All groups share one centre, and each spreads out both ways along 12 directions, with some noise.
Some rows, each with its group after it:
[-20 -30   3 -18  26 -36 -17  15  -7  35   4  12 -11  33  -3 -63   4] | (1)
[-22  32  25  10  15 -36   8   5  37  23  -6   5  26  -8  -4 -20   9] | (1)
[ -7  14  17   2 -14  35  18 -25  42  33  -7  -4  -7   9 -21  -6 -16] | (0)
[-13 -11 -17 -29  -2  29  22   7  10   5  27 -15 -44   6   2  18 -39] | (2)
[ 19   1   7   4  20  36  18  -7  21   7  -5  24 -24  27   4  -9  -9] | (3)
[-45 -20 -16   8  -3 -16  33 -20  -2  18 -20 -16  30  10  13   0   6] | (2)
[ 17   4   0  27 -30  20  -2  15 -12  23  21  11  18  33  10   4  13] | (1)
[ -9  39  22  -1   3   2  19   5  26  -5   8 -10 -10   6  18  13  -1] | (1)
[ 21  -7  -5 -23  22   7  -3  -6  11 -14 -16 -13 -12 -14  29 -30   5] | (0)
[-10  -6  13 -31  16 -11 -12 -18 -10  35  -1 -30  31  15  31 -33  -1] | (3)
[  0 -38  -1   3   7  16  29   9   9 -14 -10   3  18   5 -16 -12   9] | (1)
[  7  -7 -30 -10 -23  -4 -32   0 -23   3  38 -24 -35  13  39   5 -16] | (3)
[ 10  -6 -34  10 -18  28  26   9   0  12  -4  -2  -8  23   6  15  10] | (1)
[-22 -21  24  31 -21  12  -4  21   3   4  16 -19  32  28 -21   4  20] | (1)
[-30 -15  -6  -6   9   0 -11 -33   4  24   8 -13   7  28   6 -19  -3] | (3)
[-36  -7   0  -8 -10 -20  -6  -9  28   7 -21 -42  15  31  -1  34  -8] | (0)
[  3  14 -12  28   7  21  11 -25   7 -14  14  26  22   6 -28  -9  49] | (2)
[-29 -11  -6  27  28   3  37  10 -10 -11  36  12 -22  14  -3 -10  17] | (3)
[-25  -9  13   4  -9  22  -9  14  18  -3  43  -4 -15   3 -10   5 -25] | (2)
[-23  30  33 -20  21  47  32  -7  29   3  30  -7  13  -3 -16  -8  -1] | (2)
[ 17 -17 -32 -14   5  10  -4   2  14  23   6  -7 -44  15   4  10 -30] | (2)
[ 30  -6  37  -6  14   5  17  49  15  -8 -36  -1  11  10 -16  16   6] | (2)
[ -8  -9  12  -3 -12  21  15  41   6   4   0  18 -10  20 -16  24 -29] | (2)
[ -9  -9  20   6 -21  22  -2  12  20 -10  -5  -6  23   6 -14  -3  11] | (0)
[-17   5 -22  13   6   7  -7   5  47 -32 -17   4 -17 -13  -9  14   5] | (0)
[-14  28  20 -18  22 -18  34  -1 -10  13  36  26  14  37  15 -29  13] | (0)
[ 25 -10  -3  10   5 -10 -11  24  -9 -29 -28   7 -16  -2  -2  11  23] | (2)
[ -5   7  15 -27  13 -32 -16   3  -5   3  11 -24   8  15  38 -19  -2] | (3)
[-24   4 -20  28   7   6  -1  -7  -4  21  34  15 -31  18   1  22 -14] | (0)
[-18 -15  -9 -15  17   2  18  13   2  36 -17  -8  17  17 -11 -40  28] | (1)
[-35  22   4 -18   3   6  29   6  22 -34 -14  28 -28  39  13   6  -8] | (3)
[ -7  18   1  35  18   1 -11   1  17   8 -13  28 -19   2 -11  14 -15] | (3)
[ -9  12  -7  -8  -6   5 -11 -31 -23   6 -12  -1  28   2   4  -4  24] | (2)
[ -9   9  12  26  15 -15  10  14  13 -15   2 -19 -26  17  33  13   3] | (2)
[ -9 -35 -15   9  -4   1  -1   2 -26   0  16 -10  -8  14  -2 -17  13] | (3)
[ 11   7  -5 -39  -9   8 -36 -16  15 -24  14 -20 -14  14  -2  18 -11] | (2)
[ 40 -23 -20  -3  -1 -13 -13  -6  13  23  12 -44  -8  -9  27  -5  -6] | (3)
[-28   8  19  32 -15 -27 -14  18   2  22  21 -15   1  38   5   5  10] | (1)
[-32 -11  23  24  -6   2  13  27 -18  29  17  -7  16  14 -16 -10  17] | (1)
[-10   8  -9  17  -6   6  18  13  25   0   7  14   8  16  -5  10   0] | (3)
[-29  -7 -19   0   6  13 -28 -25  22 -11  -9 -10 -17   4  -8  30  -9] | (1)
[ -5  24 -16  -6  12   8  -9 -57   9  35  -2  -2  34   7  -3 -11  21] | (2)
[ 39 -25   3  -9   8   4 -10  -6  25 -13   8  -9  -2  38   8 -18  14] | (0)
[ 13   0  18  -1  22 -32 -23  13 -11   9  41 -26  22   0  26 -25   9] | (3)
[  1  13  16  -6  -5  33   5   9   6  -2 -23  -5 -19 -15  -7   1  -6] | (0)
[ 22 -22  11  -7   8  28 -21  -5  -4  11  -7 -30  14 -14  -6 -23  12] | (0)
[-24  -2 -12 -10   8  15 -10   5   8   6  -8 -18 -43  34 -10   4  21] | (1)
[  6 -20 -25  12   0 -20  -7 -28   0  41  27   4 -21  65   7  11 -18] | (0)
[  4  -1  36   9  13 -10 -16  -9  20   4  34   0  35  36  -3 -13  10] | (0)
[-16  15   3 -14  10  13  34  21  16   3  -7  12 -36  11  14   0 -24] | (2)
[ 12 -55 -26 -16  32  23  -3 -13  -4 -10 -12   3 -31   7 -14 -31   2] | (1)
[-18  12   9  12  15 -12  12   0  -6   7 -24  17  -1  -4  23 -28   4] | (2)
[ 16  14 -16  -2  -7  23 -25   5 -19  -1  13  20 -26  -6  24 -24   2] | (0)
[-38  17  11  11  -9 -25   2  15 -11  26  19   1 -13  16  31  11 -30] | (1)
[  1 -14  35   5  -5 -10 -11  33  -2 -16  -4  19  18  20  -6 -28  10] | (1)
[ -7 -16  10  -5  -7  -3  -1   7   1 -10  17 -14  25   1  26 -33   5] | (0)
[-16  20  29 -21  31 -28  33  15 -11   2  -5  20  23  17   2 -12   8] | (0)
[-28 -21  13  12   0  34  14 -21  12  17 -11   4  18  24 -18  -7   0] | (3)
[-24  10  -8  15 -13  33 -11 -29  33  14 -20  28 -14  30 -20  16 -19] | (3)
[-36 -15  31   1  37   1 -13 -36   3  33 -22 -18  16  18   5 -24 -12] | (3)

New rows, each followed by its group:
[-16   3  -3  16  16  22  29  12  -8  -5 -14  31 -29  13  -2   2  -7] | (3)
[ -1 -30  28  14  11  15 -20 -19   9 -20  25 -13  13 -12 -10  -1 -16] | (1)
[ -5   9  31 -16  20  -5 -26  -5  41   8   6 -44   4   0   8   3 -17] | (2)
[-21   0   4  14 -26  38   1  -8  -4  33  21  -7   0   0   3  -4 -20] | (0)
[ -5  -5  10 -10  30  12   8  -8 -13 -18  13   0 -38  20  13 -21   9] | (3)
[ -5 -24  28  28  -4 -13  12  37 -22   4  16   4  -6  13  -9 -17   5] | (1)
[ -3  -2   8  -6  33  -9  23  -3 -39  40 -15   7 -15  15  -4   9 -17] | (0)
[-23   0  31   6  20  29  29   0  15  11  -6  21  24  35  -4 -17   6] | (3)
[ -7 -11  21   3  12  -3 -41 -22  -3  14 -24  -2 -13  23   2  -9 -14] | (3)
[  1  -2  23 -21  -5  49   8  -5   3 -35  -3  11 -18  14 -23 -19  20] | (3)
[ -6   5  12   4 -24  23  10   6  14   6 -26   7  -1  12 -25   9   2] | (0)
[-43   5  25   8  -6   1  34  25  -5  23  33  -6  13  17  18  -9  -9] | (1)
[ 21 -31 -31  20 -17  -7 -10  12  -3  13  12 -10   3   5   4  -1   2] | (3)
[ -2   1  -3  18  30   4 -14 -20   5  32  13   9  14  10  -7 -21  13] | (3)
[-17   9  36  22   1   0   6  27  14 -11  26 -21  28 -22  -3  10   2] | (3)
[ 15  -7  -4  24   8 -37 -13  16   4  19  11  -8  18  -2  11  -2   1] | (3)
[ 13 -24 -12  14  31  18  -2 -33  11  23  -6  14  -7  29 -12 -35  19] | (3)
[ -2  -9  -2  21 -35  35 -13  -3  -3  18  28 -23  25  20  18  21   1] | (1)
[-23 -12  26   2   7  -9 -17   6  11 -30   4   0 -23  18  -7   7  -8] | (1)
[ -2 -43  27   3  -3  24   7  24  -7 -51   7 -13 -14  13 -13   9   2] | (1)
[ 13 -10 -13   7  16  19   7 -42  17  32  25 -31   4 -10  11  -8  -9] | (1)
[  3 -18  10  45  10  -9 -38  10  11  41  21 -22  -2  12   3   7 -19] | (2)
[ -6  12  -9 -10 -11  10  25   9 -41  35  12   6  -1  38  -3  10  16] | (0)
[-29 -10 -31   2  -6  -8 -11 -13 -13  -6  -2   7 -20  15  -7  -9  14] | (3)
[ 16 -27 -11   5 -30  29   0   0  -2 -13  -2 -26  -1  33  16  24   2] | (1)
[-16  -5 -27  -2 -27  11  26  -2 -23  -3  -6  25   6  37  -2  18   2] | (2)
[ 32 -19 -28   6  21 -17   6 -16  25  29  14 -30 -29   7  28  -6 -14] | (3)
[  0 -13  24  37  15 -16  -9  -4  37  18   4 -28   8  -6   0  15 -20] | (3)
[ -8  -5  34  -6  24  23  43   7  31  -9 -39  20  23  16 -13 -23  15] | (3)
[-16  26   7 -40  24  18 -16 -14  -5  31  19  16  12  -2  16 -47 -10] | (1)
[ 18  -6  14   8 -19  -1  14  32   5   3  -3 -23 -10  40  12  -3  32] | (1)
[ 23  14 -18 -27  13  -8 -17 -20  10  21  32 -48 -19 -13  38 -13  -8] | (3)
[-28  46 -22 -14  -1   1 -11 -15  -4  42 -10  37  24 -10  15 -13 -19] | (1)
[-39  17   4  -5   3 -23 -12  -2  17 -21   3 -14 -13  -2  -1  11   0] | (3)
[  5   0 -24  20 -20 -22 -44   5 -25  25  23 -11   0  -9  13  17 -12] | (3)
[ -2 -23   4   3  15  35  20 -14   4  12  -8   5  -7  24  -7 -20  -1] | (3)
[ -6  22 -17   7 -13 -37 -42  -9  53 -15  -9   9  -2   3 -11  16   8] | (3)
[  0  -8  -4  40  -4 -22  -4  19   6   9  17  10  17   9  -1   9  -1] | (3)
[-23 -20 -13  -5   0 -19   1  13 -23   1   1  -8  20  -7  35 -20  -3] | (0)
[-23 -46 -19   6  -6  15   0 -23  -6  -1  -4  -5   0  23 -26 -24  24] | (3)
[-14   4  -7 -33 -20   0  -4  -8  20 -25  -6 -22 -12  10  11  -4   6] | (3)
[-29   2  15  14  14  -9  -2  -1  15 -23  29   1  11  13 -11 -13  25] | (3)
[-22  12  17  10 -19  11 -11 -13  34   7 -15  10  -1 -19   7 -17 -31] | (0)
[  6 -21 -22  13  13  23   6 -20 -13  51  -5  -5 -17  -3  -6 -10 -15] | (0)
[-16 -22  14  37  18 -11  10   1  35 -12   2  -1  23   9 -33  -9  28] | (3)
[-25  10  15  16   2  -4 -23 -29  42  21 -24  -7   2  13  -2  18 -32] | (3)
[-23   6  15   4   0  10  20  19   1  23 -14 -15  16   6 -13 -10  25] | (1)
[ -3  15  48  26  14  20   4  30 -11  -4  19   4  -6   4  19  -5   1] | (2)
[-16 -10  26  10   1  14  22  -6  -5  -2  17  -5  31  14  18 -42  19] | (2)
[ 12 -13  -2  21  25  12  19   5  -4   0  22  29  -5 -18   2 -38  -2] | (0)
[-19   7 -14 -23   3 -28 -18 -23  17  19  39 -30  32  19  29 -22  11] | (3)
[ -3 -21 -14  31   3  -3 -15  -3  16   6   2   4 -12  21 -20  23  -7] | (0)
[ 12 -35  -5  24 -27  30 -23 -12  31  16   0 -27  -2  28 -20  16  -4] | (0)
